The rows of a group lie close to one hidden flat surface of 12 dimensions, which may be shifted away from zero. Surfaces can cross.
Some rows, each with its group after it:
[ 30  20 -22 -10  13   5  -1   9 -11  -5   5   4 -14  17  23  10   1  -8
 -22]
j_634
[ 21  31  20   1   4   6  17  12  -9  -5   1 -10   4  17  10 -16  -9   4
 -35]
j_36
[  0 -29   6  -7   3   3  -9  -5  -4  11 -13   3  -7   3   7 -16 -11  -3
  25]
j_895
[  4  31  -3  17  -2  -2 -20 -13   6 -10  27  23   9   7  12  11   0   2
 -34]
j_895
[-11   4   7  -5   4  17  15  -9  -5   5 -41  -3  -4   5  12 -13  -5   6
  -1]
j_895
[  1  18 -24  -3  13 -13   6   7  -7 -10  13  -5   9 -16 -10  29   6   2
  18]
j_895
[  1  18 -14  30  -5  -1 -24 -27 -26   2 -16 -11  -7 -15  27 -16  10  18
  -6]
j_634
[  8   0  12  -3 -19   7 -13 -18  -2  11  12   2  -6   8   8  -7 -13 -18
 -12]
j_895
[  2 -13   0   1 -11 -19  -6   3 -11  -9  -3  -6  11   3  -9   5  -6   4
  18]
j_203
[-23 -11  16   4  22 -15  -4  10   2  -2  21   5  12 -17 -30  13  -2  14
  14]
j_213
[ 12  15 -15   5  -9  29  26   3 -16   3 -17   5  18  11 -19  -8   3  -2
 -12]
j_203
[  1 -14   6 -14   0 -14   8  22  37  -2  21  18 -11   3 -15  10  12  -8
  -6]
j_36
[  6   9 -18 -14  25 -13  12 -26 -15   7 -17   8 -12  11   5   3  -8  -8
 -11]
j_775
[  8  -4   9  -3   3 -14 -17   3  -8  -2  25   3  -4   5  -7  13  -5  -5
 -17]
j_895
[ -4  12   2   0   1   3  13  12 -10 -19 -46  -1  -7  19  28 -10   0  21
   8]
j_634
[  7  -8 -22  -7 -10   8  29  19  -3 -16 -27  11  -7  36  -6  -1   8   3
  -8]
j_634
[-20 -32  -3  -2   9  17   4  -5  14  11 -13  28  -7   8 -15 -10   5  -1
   1]
j_36
[-10  20  34  -3 -10   8   1  25 -25 -10  -6   1  16 -10 -26  25  -5  19
  -3]
j_36
[ 12  28 -13 -15   8  42  10 -14 -15   1  -1 -12  15  22  25   3 -30 -28
  -9]
j_36
[  2 -26   0   0   4  -7 -10   9   5   1 -35 -16  35 -15   1   5  -7   5
  21]
j_775
[-23  -3 -17  -9   7  19   8  -3 -16  -2  30  -2 -16   7 -21  21  -1 -12
   4]
j_203
[ -2   9  -2  12 -21   5 -29 -15  -1  -5  35  19  -1  -1   8  10  -5  -5
   9]
j_213
[  7   3   8   8  31   9  -9  -1  29  21 -27  14   2 -19  35 -32   4  10
   1]
j_775
[  6 -18   0  -4 -24   0  -9   4  -8  -4  13  -3   0  13  -1  -4 -13  -7
  31]
j_203
[-12  12  -2  13 -27   6  19   9   7 -23  38   6  -4  22 -11 -11   2   4
  16]
j_775
[  6 -10   8  -7  18  24 -11 -13  -5  41  18 -22  -1 -37  -6 -10  -4 -23
  10]
j_203
[-20  -4   8 -19  13  -8  21 -12 -16  -6 -20 -22 -36  22  10  -6  -8  -1
 -12]
j_775
[ -8   7  22  12 -12   1 -16 -17 -16   4   3  14  18  -3 -24   5  -7   5
 -24]
j_203
[-17   9  -5  30  16 -14  -7 -16  12  -9 -21  10  31  -3   3  -7   5  25
 -23]
j_895
[-38 -14  -5  -5  -2   2  -4 -26 -14 -11   8  10 -11  20  -9  15 -16  -3
  15]
j_36
[ 16   1  15  12  -8  -8  -3  24  27  -1  -6   3  15 -12  16 -23   7  14
  16]
j_36
[ 25  -2 -12  -7 -22  -9   4  -2  -7  13   2 -13  10 -14 -21  10   8 -18
  -6]
j_213
[ -1  -1   8 -13 -40  -7 -13 -19  14  -5   9   7 -21  13  27  -2 -11 -17
  16]
j_895
[-21   6   0  15  -7 -12  -4 -19 -27 -13   7 -14  32   2 -31  20  -9   9
 -18]
j_895
[-13 -19   6 -12  13   9 -12  11 -42  -2 -30  11 -12   7 -17  28  -1  15
  -3]
j_634
[ 13  -2  26   1  11   5  -3  17   1   1  15 -13  15  11  -9  -7  -9  -2
 -44]
j_213
[ -5  -7  29   0 -19  29 -21 -14 -29  12 -15  32   3  12  -7  -7 -20   3
   8]
j_203
[ -6  35 -12  10  -9  -1  23  -9 -19 -11 -24 -20   1  -2   1   0  10  13
 -13]
j_634
[  1 -37 -12   3  19   6  27  11   1   9 -22 -20  15   8 -25 -29   4   0
   2]
j_775
[ 19 -22  -5 -18   3 -12  -4   5   4   6 -16  43  -7  19 -12  12   1  -7
 -13]
j_895
[-12  11   3   0 -20  -1  -6 -27   3   3  -7  -1  -9 -11  23  -9  -7  -4
  37]
j_213
[-23  15   0  -3 -24 -23  33  15  40 -30 -10 -17  -8   8  12   2  16   8
   2]
j_895
[ 16   8   3 -21   4  10 -15  17   9   8 -15  -4  -2 -20  25  25   0 -10
   6]
j_36
[-14 -31  -5  -2  16  -5   4   4   5  10 -33  12 -18  -2 -13  -5  18  12
  -6]
j_634
[-41   4  -2   0   5  17  22 -25 -13   1 -48   3 -16   8  -4  -7   4  13
  -5]
j_634
[-24  29  -2   0  19  22   7  -4  -5  -6   7  28 -13   3  -3  16   3  10
  -6]
j_775
[  9 -22 -20   5 -14 -21   2 -11  -7  -7 -15 -20  24   6   1 -10 -11  -3
  31]
j_895
[  2 -17 -20   9  13  -8 -12  -8 -21   3   6  -7  18  -8 -17  10  -5  -1
  17]
j_36
[  8  19 -13  10   9  -7 -12 -38   1   7   0  -5  10   0  19  -5  -5 -11
 -43]
j_895
[-12 -27 -16  -2   9   5  -7 -14  16  14 -21   7  -5 -11  13  -8   4  -5
  25]
j_36
[ -6  31  14  12  12 -20 -21 -16  -9  -7  27  -2   0 -11  14   9  -9   9
 -11]
j_634
[ -4   5   4 -15  -9  27   1  -5 -31   1   4  10 -14  17 -13  16 -11  -9
   0]
j_203
[-23 -25  35  -7 -27  10   9   6  14  -1 -16  21  -8  23 -19 -13  -4   3
  -5]
j_895
[-16  -4 -13  16 -15  11 -33 -11  18  -5   0  -5  11 -15  28  11   6   1
   2]
j_213
[ 22   3  -8   2  -8  20  -5 -23 -11  30 -11 -25  22 -23   6 -14  -8 -22
   6]
j_36
[ 15  13 -16  -7 -19  10   4   7  12   9   9  45   8 -17 -19  19  12  -8
  36]
j_203
[  8  24  26  -5  16 -22  -9  13  -8  -7  11  16 -17  -8  12  10  -3  16
   8]
j_213
[  1  15  -5   3 -19 -11   4  -4  -9 -14  -5   9  10   9 -10  12  -1   4
  -8]
j_203
[-20 -11  24   6  24 -16  -4   9   5 -10  11   3   6   1  -4  -8 -10  19
  21]
j_213
[ 30  15  15   6  20 -30  -9  22  -3 -10  11   2   4  -1  12  -5  -4  16
 -10]
j_775
[-19  19  28  11  20   5   6  -2 -15  -6   6  -6  24  -1  -9  -8 -20  17
   6]
j_36
[ -3  12   3  -3 -29  15  -6  -6   3   1  38   0  -7  -9   0   9  -6 -16
  24]
j_203
[  8   4  19  -2  11   3 -14  30   9 -10  15  15  -4   7   7  14   4   9
 -27]
j_775
[-22  29  37  -7 -11  10   5 -16  -7   8  -7   6 -12 -20   2  -3 -10   3
  22]
j_213
[ 13 -10 -33   8  14  12  35   9  11  -1 -19  13  19  25 -14 -25   7   1
  -9]
j_634
[-13 -24 -15  14   9   3  12 -13   7  14  16   2  14  -8 -29 -23   3  -4
  26]
j_775
[-13  37  12  16 -16   1  14   1  11  -9  -1   9  -5  -8  -4  -3  20  18
 -24]
j_634
[-29  -6   9 -25  16  -6   9 -21 -12   8 -19 -10 -21  -2  -9  18  -8  -7
  -7]
j_775
[ -9 -21  21  -7   9 -28  27  -9  10  -7   8 -24   4  33  -9 -30 -25  -7
 -10]
j_36
[-31  27  -2  22  -6  27 -10 -36  -7   6  14  25  25 -13 -18  12  -5   3
  -9]
j_895
[ 15   3   1   9  -7 -21  -3  17 -36 -19  -2 -21  20   3 -19  10  -4  16
   3]
j_36
[  0  -3  -8  -5   4   9  10 -13   7  28  -7  31 -11 -20 -24  -4  13  -7
  10]
j_213
[ 18 -22  -2   6   1   3 -13 -12 -29  26  15   8  24  -9 -51   2  -5 -11
 -12]
j_213
[ -3  39  15  10  13 -23   7 -26 -21  -1   7  10  -5  -9   6 -16 -14  16
  25]
j_775
[  4 -35  -4  14  27 -27 -17  12 -21   1 -10  10  -4   2 -26   3  16  22
 -24]
j_634
[-21 -28 -25  11   0 -13 -17 -29   1   7 -11  -5  -6 -17  10  -9   2   2
  44]
j_36
[ 22  10   6  -4  17 -22  -6   5 -19  -4  -5 -23  13  -3   9   5 -11   4
  -8]
j_634
[  7   9   3  -1  26   9   2  -9  17  22 -21  16   4 -18  14 -12   3   0
  -6]
j_775
[-20 -14 -22   9  -2   2 -12   1  36  -6  11  -5   9 -12   9  14  14  -4
   1]
j_213
[-22 -33   0  15 -26  12  -4 -10   9  -9   3  13  17  26 -13 -20 -11   2
  13]
j_213
[-13  19 -14  -5   6   7  13   5  -7 -23 -13   3 -22  21  24   8   1   9
   2]
j_203
[  6  -3  34   0  12  -7 -10  16 -16   7 -20  38 -10  -4 -16  -4   2  25
   0]
j_213
[  4   5   0  22 -21  18   1   2   2  -5   2  10  24   9  -3 -21  -3   8
  11]
j_203
[ 10  -8 -22   5 -14  -3 -16  -1 -23   8   2  -3 -16 -19 -16  20  24  -1
  -8]
j_634
[ 15   8   1 -17   7 -15 -30  -1 -17   2   0 -16 -21 -19  33  26  -5  -8
  15]
j_634
[ 13 -18  -2  14 -10  -6 -13   2   6  -4  10 -26  30   4   7 -14  -9  -4
  -1]
j_213
[ 11  29  19   1 -16  -8   1 -25   7  19  27  21   8 -19 -15  -6  -8 -12
   2]
j_775
[ 12  40  38   0  -1  -5 -15   1  -9  12  -5   0  12 -36   3  12   0   8
 -19]
j_203
[ -3   7  22 -18  18 -11  -6   2  -1  14 -19  12 -15 -24   0  18   6   5
  -9]
j_203
[  0 -18   9   3  30  16 -19   4   6  12 -19  -4   1  -4  25 -16  -3   6
 -10]
j_775

New rows, each followed by its group:
[-19 -30 -40 -25   0  14  11 -14 -13   5  -4  17 -25  17 -27  30   6 -23
   7]
j_634
[ -8  28  -5   2  -8 -14   7  -4   7  -9  12  -1  13 -17 -13  27   8   0
 -10]
j_895
[ -4   6  14   6  13 -21  -5  28   4 -31  28  -8  10  15   5  10  -8  17
  -3]
j_213
[  2  18  14   6  -7 -15   1  -6  -2   0 -24   0  15 -10  -2   2   2  11
 -17]
j_203
[ 16   4 -18   7  51 -13  12  -8  11   9   2  -3  23   0   7 -20  -8  -3
  -8]
j_634
[-20   3 -10  10 -21 -27  14 -23  20  -8 -24 -23  28 -19  -2   0   2   1
  21]
j_895
[-14 -16  28 -15 -22   2  11  14  -1 -15 -27  23 -12  38 -15   2  -5  11
 -15]
j_895
[ 19 -15 -24   6   2   7   2 -21 -10  20  -9  -7  13   2  -4 -24  -4 -14
   6]
j_213
[ 18  14 -26  -3   3  23  14  -8 -10  10 -33  24  12   7   2  -2   0  -6
  -1]
j_895
[  1  10 -35 -10   5  18  12 -11 -16   5  -8  -5   0  -2  -6  20   3 -14
   1]
j_36
[-11  -8  31  -2 -25 -20   1  -4  15 -12 -37 -16   0  12  24 -21  -8  10
  -1]
j_895
[  8  -3  -1   7   0   0 -33 -20  -3   5  18  31  -3  11  13   1 -10  -5
 -11]
j_895
[ 20  -8 -21   4   2 -14   0 -28  11  14 -31  26  23  11  -6  -8   3 -10
 -41]
j_895
[ 13 -25 -14   7  21  -1  -5 -27   7  22  15   6  -7  15   5 -34  -6 -16
 -22]
j_36
[-17  17   2 -17   9  15  32  -6   6  15 -12  13 -13 -18 -26   9  11  -5
   1]
j_213
[ 18  -9 -25  26  45 -25 -25   5  11  -9  17  28  -3  12  27 -14   7  19
  -7]
j_634
[-13  31   7   6 -18 -18   5  18  30 -34  -2  21  -2  10  19  15  10  20
  -4]
j_895
[ -3  -2  -5  10 -26  -8  16  15   0 -23 -17   8  13  14  -4 -11   1  18
  39]
j_213
[-17 -13 -11   3 -15   5   3 -17  14   9   2  14  -5  -6 -12  -6  10  -8
  11]
j_634
[-14   8 -21 -16  -3  11  10 -28   3  10  17   1  -7  -6  -7  19  -7 -28
  10]
j_634
[ -7  -8  -8  17 -22   8   4 -29  32  12 -10  12  23  -3  -1 -29   1  -7
   1]
j_895
[ 11  19 -34   5   4  -4  25   4   9 -10   1   1   5   6   2  -1  12  -1
  -2]
j_634
[-24 -17  -4  -2  16  -6   7 -17   1  -9   7   6  -7  30   1  -9 -18  -3
   2]
j_36
[ -5   7  -6  13 -10  20 -21  -4  -9  -7   5  21   4  10   4  11   1   5
 -11]
j_213
[ 28   1  -5 -14 -42 -17  20   2   7  -1 -36   7  14   4  -6  -2   1 -10
  15]
j_203
[ 15  12  11 -12   2  12  11   3   1  17 -26  11   0 -13  -5  -2   6  -3
 -12]
j_203
[-19  14  24  27 -24  -2 -18 -12   8  -7  41 -11  28 -14 -15  -1  -6   6
 -14]
j_895
[ 11 -10 -32 -12   4 -12  -9   3  22  -8 -20  19  16   6  15  29   2 -12
   1]
j_775
[-14  20  45  12 -14  -2 -14  -9  -5   4  -8   4  18 -18 -11  -1  -6  15
 -19]
j_203
[  8  13  10   6 -12  11  -6 -15  -9  16   1  -9  24 -20  -6  -4  -8  -8
   3]
j_895
[ -6  39  18   3   3 -12  -7  25   5 -27  12   7  -7  -2  19  24   7  22
  -8]
j_895
[  1  14  22 -10  -5 -14  -8  13  11   6 -13  22   3 -33  -3  18   7  11
  27]
j_203
[ 16 -30 -16   4  -6  -2   4 -11   5  20 -34  14  23 -10  -9 -24  -1  -4
  37]
j_203
[ -6 -16 -12  17  -3  10  15  -8  16  19  -4  14  18 -10 -35 -21  17  -1
  -3]
j_634
[-28   6  27 -12  -5  -2  16 -12  23 -10  20  -3  -4  17   5  -6 -22 -10
   3]
j_36
[  2   5 -27  14  12  -9   8  -9  -1  -8 -33  10  27   5   1  -1   2  12
   0]
j_895
[  8 -19  21 -14  -9   4 -14  21  -7   7 -20  12 -21  -3  -7  14  11   5
 -10]
j_634
[ -4  -7  37  -4 -10 -13  -9  -9 -13  -2  19  16 -12  18 -11 -13 -23   2
   9]
j_213
[ 12  39  16   2  14  22  25   8  26   9  19  21  -7   0  13 -30   1   0
  -7]
j_213
[  0  18  24  -1   0   9  -7  -4 -15  -1 -13   8   2  11   3   5  -9   6
 -37]
j_895
[-29 -11  18 -16 -16   3 -11  -6   9 -14 -36  21  -7  19  17  20 -12   4
   3]
j_775
[ -1  10 -28  -7   3 -14  43  15  -1 -25 -10  -4  -7  28  -8   2   6   5
   7]
j_775
[  9  16 -29  -2  16  -9 -11 -16 -21 -14  39 -13  -8  21  17  18 -14 -15
 -13]
j_213
[ -8 -23  -9  15   4  20 -11 -35 -13  20  -3  15  21   6 -21 -16 -12  -6
  -8]
j_895
[ -1  19 -11 -14   3 -25   8  -8  -8   5 -19  -4   9 -33 -14  32   6   0
  18]
j_203
[ 24  18 -12  -6 -20   3  22   1  11   9 -22   5  24 -14  -9   1   6 -11
   6]
j_895
[-15  30 -13  26  14   0   4 -12   4 -16  26  42  -7  11  12 -18   0  23
  31]
j_775
[  6  25   2  -5  15 -13  34   6   5  -1  -9 -10  -1  -1 -15   0  12   4
 -43]
j_634
[  5 -15  15   8  20 -34  -4   7 -20  -7   8  -4  16  13 -33   3  -6  14
 -34]
j_634
[  2   5  -2  36   6 -37  -2 -11 -26  -7  -3 -14  -2  -8  -5 -30  11  33
   2]
j_36
[-31 -19  10 -25  16 -10  12 -30  -7  18 -19  -7 -18  -7 -21   9  -6 -13
  -2]
j_775
[ 16 -10 -23   5  22   3   1  10 -14  -7   6   0  -1  18   4  -6  -2   3
   1]
j_895
[-12 -25  -9  12   6 -31 -20 -28  10   8 -22  11  14 -19   3  -6  -2   7
  32]
j_203
[-38  11   3  19 -15  -2  23  10  27 -25 -13   6   9   4  -4  -7  13  25
  14]
j_203
[  7   4   4  -3  10  12   7  -4 -28  -1  -6  26   3  31 -24   4 -11   2
 -37]
j_775
[ -4   1   6 -11  -7 -20   5  -4   8 -18   3  18 -26  32  15  -1  -6   1
  -5]
j_775
[  8  -1   3   2  28 -13  -1   8   4  -8  17  16  15  18  -5  -2 -14   3
  -9]
j_634
[ 14  -6  -5   2 -22  11 -11 -17 -25  12  29  31   0  15 -32   3  -7 -14
  -9]
j_213
[ 33  26 -12  10 -45  10 -11   2 -24 -15  23   3   7  19   3   8   0  -6
 -10]
j_36
[ 10  -4 -37   5  28 -18 -14 -13  -6   8  -9 -17   4 -28  19   8   7  -1
  21]
j_213
[-15  20   0 -19  21   3   7  12 -13 -19   1  17 -13  14  -1  36  -6   6
  -3]
j_634
[ 40   4   5 -16 -25 -13   3  25  -9  -9  -8  32  13  19 -21  19  -1  -3
 -16]
j_895
[-28  -6  10   7  17  13   7 -18  -1   6 -20  32  -8  10  -4 -22  -7  15
  12]
j_775
[-11  23   9   5 -27 -34   8   7  13 -28 -10 -11   9  -8   7  12   6  17
  13]
j_203
[ -3  12   2  25  18  28 -11  34   0 -16  40  -1   3   0  14 -11   1  21
  20]
j_203
[-14 -12  -1   5   0 -22   0  12  10  -9   0  36  12  -4 -35  21  12  17
   8]
j_203
[ -8   6  31  13   4  -7 -14 -18   1  17  -5 -21  21 -30  -7 -11  -3   6
 -18]
j_203
[ 36 -27 -15  -3   4  11  -7   1 -19  17 -18  11   9  11  -1 -19 -10 -10
  18]
j_203
[-15 -14  32  -9 -37   8   6   6   3  -1 -25  16   5   7 -15  -5 -10   4
  29]
j_895
[-11 -13  10  13  20   6  -3  18   2  -8  28  -3 -11   8  -2 -15   2  15
   1]
j_775
[  1  32   7  -3 -44  16   0 -14  -7   2 -18  18 -11 -10  10   6   4  -2
  18]
j_213
[  8 -21  11  -1  -7 -33 -18  13 -31 -14  -4  -5 -13  14 -14  15   2  15
 -13]
j_36
[ -5 -36 -22  11  -6   1 -15 -15  -9  12  -2  27 -14   4 -23  -5  15   1
  -4]
j_36
[-19  -9  15 -12   6   3  -3 -42  22  30  -9  12 -22 -12  13 -19  -6 -18
   1]
j_775
[  6  -8  44   1   7 -16 -20  -9   9   3  18 -12   8   5  22 -26 -30  -3
  -3]
j_36
[-14  16  27 -20   2  28  24  41   2  -3  12  -5 -19  -9 -18  19  10   4
  -1]
j_203
[  1  10  22  -4  29  -7 -10  -4 -10  18  12  -5  18 -28 -16  13 -12  -1
  -2]
j_634
[-13   7 -15   4  -9 -11  11 -15   4  -4 -18 -16  20 -12   0   4   0   2
  21]
j_895
[ 25   3  28 -26 -13 -22   0  13  -3   0 -21 -12 -11   3  14   6  -7  -5
 -13]
j_895
